The rows of a group lie close to one hidden flat surface of 11 dimensions, which may be shifted away from zero. Surfaces can cross.
In the rows, zero is written as 128.
Some rows, each with its group after it:
[192 125 112 118 104 112 126 102 100 120 127 161 125 123 142 126 147 141] => R
[117 144 143 153 125 161 106 135  81 106 134 112  80 129 130 174 114 123] => R
[ 91 128  99 134 132 117 149 129 102 144 163 120 140 113 124 139 156 122] => U
[121 118 121 108 108 120 131 147 138  59 153  53 108 112  89  63 114 159] => N
[144 103 135 159 169 169 131 191 163 127 111 197 115 184 193 178 133 131] => R
[199 145 164 110 103 134  86 174 136 153 142 165 128 131 142 111 118 115] => X
[139 129 144 111 133 119 137 116 170 120 114 151 141 137 157 128 128 114] => U
[112 186 152 118 138 137 136 106 100 163 161 111 118 119 135 165 138 109] => U
[149 166 146 134 153  89 128 112 111 208 118 163 148 151 104 120 127 194] => X
[120 116 105 164 135  86 193 111  71 156 186 158  99 167 168 170 195 150] => R
[172  78 132 156  94 134  77 149 115 105 128 180 119 129 125 139 110 111] => R
[163 113 168 128 111 137 118 138 140 120 165 132 109 135 113 110 125 105] => N
[211 145 128  85  85 185 163 144 134 133 103  74  60  98  98  73 133 149] => X
[180 129 176 118  99 149  56 118  91 115 112 164 108 128  99 121 131  76] => N
[149 113 140 144 174 128 124 204 117 125 216 130 145 164  94  94 152 194] => U
[ 96 118  57 134 109  67 155 108  70 100 168  83 151 106 117  95 160 180] => R
[147 119 107  92 103 156 101  59 121 100  95 150 168  74 145 147 152  12] => N
[110 160 163 125 142  94 104 150 149 136 155 105 143 132  85  95  76 191] => R
[131 134 145 144  99 139 115 130  72 164 134 110  89 127 105 133 135  98] => N
[148 170 147 119 128 137 114 139 135 156 142 115 131 109 127 137  94 137] => R
[190 149 156 104 104 143 151 128 149 157 147 121  95 116 114 107 124 145] => X
[ 89 123 141 103  86 102 136 103 171  93 112 109 100 102 113 101 101 115] => N
[208 145 159 111  75 112 113 132 178 121 141 135 117 114 168 118  67 124] => U
[ 76 148 112  88 131 144 205  79 160  93 132  80  98  97 145 141 159 108] => U
[140 153 123 135  93 108 125 110 115 137 190 122 123  95 161 167 103 113] => R
[111 165 132 130 208 145 119 155  90 110 132  88 162 172 156 129 160 141] => U
[148 138  90  86 115  94 115 103 155  78  73 186 159 113 163 112 127 158] => U
[122 219 148  91 181  93 140 102 136 149  79  95 177 168 186 113 125 149] => U
[155  94 124 118 107 147 117 118 135 110 124 117 125 102  75  90 126 119] => R
[129 141 113 113 104 123 144  96 130 140 165 104 139  82 129 135 124 109] => R
[ 96 155 139 105 133 136 149 117 135 142 152 116 127 111 136 142 146  98] => X
[148 123 122 127  55 115  65 196 152  90 136 136 123 103 161 121  57 125] => X
[159 144 157 151 126 138  85  93 130  84 116 182 102 129 164 204  71 136] => X
[234 128 133 141 128 154  62 176  81 130  99 175 129 164 146 117 133 150] => U
[145 198 159 123 144 114  87 143 127 157 141 100 161 131 144 127  69 156] => N
[ 89  75  88 156 117  96 129 138 150 113 123 161 145 126 142 143 110 140] => X
[107 149 106 129 145 124  90 165  92 108 119 134 149 140 156 136 134 138] => X
[142 174 156 112 167  65 153  87 167 139 172 148 167 143 128 119 109 213] => X
[114 102 147 146 152 127 133 139 162 105 127 195 117 171 172 168 134 125] => R
[ 61 175 149 112 163 140  93 140 125 132  69 112 128 133  98 129 101 152] => X
[159 126 161 110 122 132 195 130 196 121 168 132  77 138 141 118 133 144] => U
[113 135  94 126 131 122 124 122  78 104  96 116 128 137 142 121 155 131] => N
[164 161 165 106 114 101 107 110 133 120 180 128 145 121 138 117 113 114] => N
[103 180 176 142 107  87  66 170  90 100 154  99  82 146 119 122  60 177] => N
[153 154 161 126  53 156 147  84  91 116 158 110  20  98 166 192 124  56] => N
[183 136  94 106 127  89  98  88 119 167  14 210 176 133 125  96 130 184] => X
[103 160 139 101 125 120 137  96 134 162 128 154 130 105 109 139 137 123] => U
[ 40  76 114 164 168 138 115 183 108  87 132  99 133 164  97 118 148 118] => N
[113 111 142 118 172 167 159  59 146 134 106 116 134 113  58 131 148 124] => X
[133 100  84 159  86 109 110 146 107 141 113 129 129 104 119 122  97 162] => X
[146 119 176 115  98 118 126 122 188 144 182 117 125  96  73  98  85 121] => R
[ 97 127 109 112  77  70 145 104 152 134 134 106 138  92 132 103 102 122] => N
[164  77  68 143 102  89  79 162 137  78 108 157 204 126 201 111 106  99] => U
[ 93 134 145 108 119 141 134 107 125 105 188 194  86  94  95 180 149 141] => U
[149 146 141 123 172 173 134 151 137 145 115  84 142 141 116 111 132 133] => N
[109  91 108 138  73 103 130  97 122 105 150 132 116  90 123 140 116  98] => R

New rows. What belongs after each?
[141 143 126 120 107 171 163 150 157 168  80  94  77 111 119 124  98 158] => R
[103  99 141 132 141 126 155 138 152 147 172 173 123 141 114 141 155 124] => U
[125 133 136 148  89 118 117  93  49 237 110 134 101 113  60 127 139 120] => R
[ 36 148  84 126 172 107 161 117 136  70 104  90 134 132 146 138 122 191] => X
[144 139 160 108 145 119 121 124 137  97 186 114 146 133 118 105 143 111] => N
[143 100 157 148  95 109 129 152 104  87 216 121  78 148 118 115 150 114] => N
[ 69 111 121 140 133  73 191  87  94 128 174  92  95 142  67  97 171 173] => R
[ 95 137 159 116 134 127 115 162 179 108 181  95 137 113  97 110  87 134] => X
[118  94  90 149 140 156 163 202 145 161 189  57 153 108 103  98 133 151] => R
[ 95 101 129 110 198 172 161 155 147  78 131 137 114 153  71  98 187 176] => U
[168 139 125 124 107 125 101 132  98 135 141 163 127 117 144 144 127 128] => U
[134 115 142 107 110 111  88 119 168 113  93 153 155 115 117 102  95 108] => N
[ 97 113 136 123 128 121 116 116 161  83 153 131 143 106 119 134 108 105] => R
[ 92 166 167 143 129  96 172 120 151 170 236 106 111 125 152 171 104 126] => R
[160 117 147 123  96 102 111 127 132 106 134 161 115 141 148 119 125 120] => N
[116 139 124 110 156 124  98 118  83  86 144 108 163 133 111 104 169 107] => N
[ 40 143 176 143 156 101 106 149 140 135 106 130 113 170 104 130 102 144] => N
[ 57 116 131 125 160 180 139 207 148  75 101 107  85 161 139 127 151 121] => X
[154 123 174 133 103 149  87 130  47 159 138 128  83 143  55 102 174  90] => N
[127 128 123 156 133 124 152 149 124 111 169  96 101 132 131 139 109 184] => X
[ 98 131  92 132 107 126  65 155  94  76 146  57 165  85 106 108  85 117] => N
[114 123  84 113 162 147 168  81 128  68 119 101 140 113 126 132 158 150] => X
[101 112 141 114  95  87 101 106 120 123  86 163 119 134  98  93 137 111] => N
[123 117 124 140 124  99 181 153 141 164 172 161 101 142 128 126 149 173] => U
[109 129 161 126 150 117 105 151 151 113 159 198 120 142 106 141 121 171] => U
[135  62  93 102 134 130 180  52 197 109  89 145 160  88  72  87 155 123] => X
[121 156  97  97 114  80 145 115 166  98 129 104 156 103 160  99 102 166] => U
[102 123 152 128 115 156  95 105 135 119 127 140 118 102 109 163 105  71] => R
[ 88 103 130 193 153 132 110 179 120  97 178 107 109 148 113 161  77 181] => X
[162 110 112 124  86 120 106 170 131 149 145 137 145 109 120  96 120 125] => X
[ 94 140 161 138 141 151  93 176 139 114 160  83 115 122  87 124  80 141] => X
[101 108 105 162 121  96 109 182 132 169 121 110 167 132 122 103  90 151] => N
[163 149  70  64 104 127 153  70 130 128 110  84 178  56 107  72 151 128] => R
[124 170 142  94 125 108 135  92 118 139 164  86 154 101 108 103 137 110] => N
[165  69 113 181 143 162 118 164  97 114 158 140 117 146 108 142 138 146] => X
[121 121  95 149  93 123  94 150 116 162  74 114 145 106 129 126  84 124] => N
[146 145 124 116 158 182 164 140 135  77 122  63  92 139 155 128 143 137] => N
[128 148 127 120 138  85 104 141 109 114 113 128 140 153 130  90 123 174] => N
[ 91 153 151 112 118  96 116 103 161 136 153 181 140 110 144 162 105 116] => U
[155 147 134 100 153 133 136 130 155  93 146 110 146 128 141 107 135 130] => U
[110 139 139 108 156 147 117 136 119 123 152 151 126 120  68 122 148 164] => U
[ 66 138 147 140 172 142 106 139 130 156 114 144 151 142 109 154 124 115] => R
[173 118 155 151  33 105  89 100  64 174 186 176  89  96 146 177 126  31] => N
[184  75  72 137  87 151 144 188 123  70 183  97 112 106 156 107 151 126] => X
[120 155 115 128 100  78 126 113  80 115 146 130 118 130 164 133 140 135] => N
[130 194  96 127 151 109 115 113  64 124 107 117 147 144 191 157 139 147] => N
[ 94 153 136 131 148  73  92 114  56 126  93 190 134 180 146 138 169 135] => N
[119 200 120  96 133 103 151  72 103 179  77 138 141 123 167 148 149 123] => U
[135 110 100 138 125 149 153 136 131 162 153 128 143 109 137 145 151  94] => R
[115 105 121 131 122 145 126 132 129 105 112 184 103 130 139 161 143 116] => U
[ 72 109 109 118 153 138 166 121 165 110 203  80 179  92 114 124 146  88] => R
[157 107 133 129 138 176 180 139 113 140 224  96 100 121 111 134 193 102] => U
[ 97  96 126 141 120  99 118 145 122 132 128 146 130 145 116 112 137 115] => N
[128 143 120 129 109 106 179 135 124 157 182 138  86 126 138 142 140 175] => U
[162 150 140 121 162 147  86 155  83 137 160 153 167 146 136 133 166 109] => X
[190 117 108 132  87 164  76 143 102 139 118 123 134  90 107 125 103 108] => R
[139 149 125 108 108 148 147 125  91 189 122 165 115 125 166 159 194  58] => X
[ 85 141 113 123 110 108 122 116  99 151 124 100 140 109 107 119 131 107] => N
[169  51 127 147 117 164  49 129 129  98 175 171 188  89  90 138 121  38] => X
